All groups share one centre, and each spreads out both ways along 5 directions, with some noise.
Some rows, each with its group after it:
[-17 -28  18 -29 -19  13  32 -39   1  61]
(3)
[ -7  24   0   7  12 -17 -32  32   1 -26]
(4)
[ 0  5  0 -7 -2  7  1 10  7 -6]
(3)
[ 40  20  -4  -8  13 -13 -22  10 -24  -6]
(1)
[ 29  13  -4 -49  41 -22   2  48 -15 -27]
(1)
[-27  32 -17  43  18  -9 -13   1 -26  16]
(1)
[  2   3  18 -10 -21   5 -55   5  35  -5]
(4)
[ 21  11 -20  49   8 -12 -27 -11 -19 -20]
(2)
[ -8  35  21 -36   2  -6   2  56 -14 -22]
(1)
[ 33 -26 -20  21  19 -18   7 -22  -9 -25]
(1)
[ 4 -1 -3 -7 -4 20 20  6  5  6]
(4)
[-25  -4  13 -10  -9  -9   6   8  11  -7]
(0)
[ 21  36 -12 -34  24  32 -24  33  16  16]
(4)
[ 37  44 -14   0   3  50 -11  12  -9  37]
(2)
[-18  25 -15  22  16   6 -15   3  -5  23]
(1)
[ 31  -7 -18 -12  15  11  -1  -3  14  -6]
(3)
[-10  -1 -37   1  53   1 -22   1  20   7]
(0)
[  6  -9   1  12 -11   4  -7 -12  10  -8]
(4)
[  1   9  -5   6   6   3 -17   0   3   1]
(3)
[ -7   0   2 -21  11   7 -12   6  19  11]
(2)
[  2  15   0   3   4   5 -11  -2  -3  11]
(0)
[  6   7 -11   6  13   3  -7   8  -5  -1]
(1)
[-15  25  -5   4  11  -9  -2  24 -11  -9]
(4)
[-11   7  12  30 -20  -8  19 -20 -40  17]
(0)
[-10  16   4 -15   3  14   7  16   0  11]
(4)
[ 22   9 -31  16  31  11 -16   3   9  -4]
(0)
[-16 -24  15   3 -33  14  61 -13   0   2]
(4)
[ 16  13  -8  24   7   0 -20  -8 -14   3]
(0)
[-28   6 -20  -2  40  -4  -2   3   8  14]
(2)
[-12  19   9  -3 -12  18  10  35  10 -16]
(2)
[ -8  23   5  19 -12  10  21 -11 -39  46]
(0)
[-24  17   4  15  -7  -7 -19  18   6  -9]
(3)
[-14   4   6 -11  -2  10 -19 -11  12  38]
(3)
[  3  25  -5  -6  15  15 -24  23   6   8]
(2)
[ 13  -5  -2  -2   4  -8   6   4  -2 -21]
(1)
[-13  -9  -3   5  -4   1  23  11  10 -22]
(0)
[-14  -7   5 -30  -3  28  46   1  14  33]
(2)
[ 18  -6   4   9 -16   6   6 -10  -6   0]
(2)
[ 15   7 -13  16  12  -2 -35  12  15 -30]
(3)
[-49  -1  27 -20 -27   5  -6 -21   9  62]
(3)

New rows. What belongs after each?
[  2 -11  -9   2  12  -3 -12  11  20 -30]
(0)
[-22 -18  20 -21 -20   8  31 -31   1  50]
(3)
[ 25  16 -24  12  10  33  14  19   1  -8]
(0)
[ 13 -13  -4 -26   2  15 -12 -17  22  28]
(3)
[-22 -15  -6  22  11 -28   4  -7  -5 -27]
(2)
[ 17   1 -25   3  32   5 -35  11  22 -15]
(0)
[-21   7  -4  16  -4   8  39  17  -6 -15]
(2)
[-20   5   0  10  -8   8  28  20  -3 -14]
(2)
[-2 22 -7  0  8 14  7 19 -8  5]
(3)
[-24  12  26  23 -36 -12  44 -15 -51  26]
(0)
[  3   2   8   1 -19  13  23   9  -3  -5]
(2)
[ -5   9 -18  13  13  20  29   6  -9   4]
(0)
[  7   9   3 -15   1  -2  -2  22  -1  -9]
(1)
[-13 -16  -4  26  -8  -2  11  -8   5 -10]
(1)
[ 16  39 -12  -2  14  27 -24  23   1  19]
(2)
[ -9  -2  -7  39   5 -26   0   2 -22 -30]
(4)
[  5 -10  -3   3  -6  18  48   5  -2 -15]
(4)
[ 13  26  -6   3  18  -9 -44  34   7 -34]
(4)
[ 53  41  -7  -8 -10  48 -21   3  -4  40]
(2)
[  4   0 -14 -20  19  18 -11  34  43 -25]
(0)
[  0  10   9  -7 -11   3   3  21  -3 -12]
(1)
[ 40  33 -14  -2  -9  68  45  43   8  -9]
(0)
[  2  -2 -13   5  17  -1  -6 -17   0  15]
(2)
[ 24  13 -22  16   5  25  13  12   1 -20]
(0)
[-20 -17   3  -4  -4   0  27  -6   5  -3]
(2)
[ -5  12   7  11 -12   3   5  -2 -16  12]
(0)
[ -5  -7  18  -6 -26   6 -19  -2  25   1]
(4)
[ 25 -19 -10   9 -10  16  29  -2   9 -27]
(4)
[-21   8  -4  -4   6  15  -1  13  14   9]
(1)
[  7  18   2  18 -14   2 -17  18  -3 -31]
(2)
[  5  -2   6   6 -14  11  22   1  -7  -2]
(2)
[ 10  18   1 -11 -11  37 -25   5  20  26]
(1)
[-27 -14   0  -9   2  -2  33  -1   7   1]
(2)
[-15 -13 -25   0  31   6  13  22  28 -35]
(0)
[-27  -8  -7   0  15 -16 -12  -1  10  -2]
(0)
[-16   8   8   4  -5 -11  -5  13  -1 -14]
(4)
[ 15  14   1  12 -11   5   4   4  -9  -8]
(0)
[ 14   9  -3  11 -10   9   5  11  -2 -23]
(0)
[ 10  -3 -11   4   7  16  14  -9   0  14]
(4)
[-18  33  -7  28   5  -4   9  26 -24 -18]
(3)
[  7 -11   1  -9 -15  28  19 -11  17  14]
(4)
[-10   3  -2 -38  22   5 -26   8  34  21]
(2)
[  4  16 -14  10  18  -2  -9  17 -10 -14]
(4)
[ 23  33 -20  -8  26  21 -17  37  -1  -4]
(3)
[-47  -5 -27  22  18  14   1  -3  25  20]
(1)
[-8 -4 -6  8  1  2 19 -2 -2  1]
(2)
[ 8 11 -8 -9 12 20  4 12  5 12]
(4)
[ 13  12  17 -39   0   1   2  42  -2 -20]
(1)
[ 29  -8  -2  -4  13 -21  10   8 -16 -37]
(1)
[-13   2 -17  22  19  -9   4   8  -3 -15]
(2)
[ -3  36  -4   7  10  13  -5  44  -6 -11]
(3)
[ 11   0   7  -9  -9   4   6  11   4 -18]
(1)
[ 11  24   1  -7 -17  42  22  19  -3  19]
(2)
[ 11   5  -3 -14   4  11 -28   8  24  -1]
(3)
[  9 -20   6   1  -1 -15 -18 -14   3  -7]
(2)
[ 14 -39   0 -29  20 -27 -52 -47  25  22]
(2)
[-6 -7 -7 20 -7  7  2 -9  9 -7]
(1)
[  5  -7   7 -13 -15  22   0   0  23   8]
(4)
[-23  19   3   4   1  -1 -28   7   4  16]
(3)
[ 12  -1  -2  -6  -8  13 -14   2  19  -4]
(4)
[-39  -1   4  26  -5 -32   9  31   1 -65]
(2)
[ 25 -13  20 -19 -26  -7  18  18  -3 -42]
(1)
[-28  16 -24  35  15   4  35  14 -19  -6]
(2)
[ 11 -19 -24  35  19 -23 -22  -5   9 -52]
(0)
[  1  -6   6  -1  -8  -8 -10   2   5  -9]
(2)
[-6 19 -9 12  8 18 17 16 -7  6]
(2)
[  6   6  -9 -11   2  19  25  12   3   4]
(4)
[-47 -23   6   8   7 -45  12  16  10 -58]
(2)
[ 27  14  -5 -21  12  17 -44  -1  16  29]
(2)
[-27  -5 -15  41  -5   1   8 -19   3   1]
(1)
[ 11  12 -13  20   7   2 -16   6  -9  -8]
(2)
[  3   7   5  14 -21   8  -1   2  -7  -9]
(1)
[ -8   5  39 -15 -33 -20 -30   2  -3  -3]
(0)
[ 22  -4  23 -24 -47  42  54  -7  -1  28]
(2)
[ 11  12  17 -13 -15   7 -29  12   7  -1]
(0)
[ 12  30 -18  27  20  -2 -30  35  -3 -38]
(3)
[  6 -14  -4  14  -5   1  20 -21 -12   3]
(2)
[-14  -7 -20  27  11  16  -7 -21  19  15]
(1)
[-23 -27  -6  -8  27 -15   0 -17  13   9]
(2)
[ -8  13  -5  14   5   1   1   4 -11   1]
(3)
[-13  40   1   0  20 -17 -41  41  -3 -16]
(4)
[ 16  -4   5  10  -8  -5 -15 -10  -3  -7]
(2)
[  7  -9 -15  16  12  -5  -4   7   9 -35]
(0)
[-15   1  32 -52 -19   6 -29  31  42  -4]
(0)
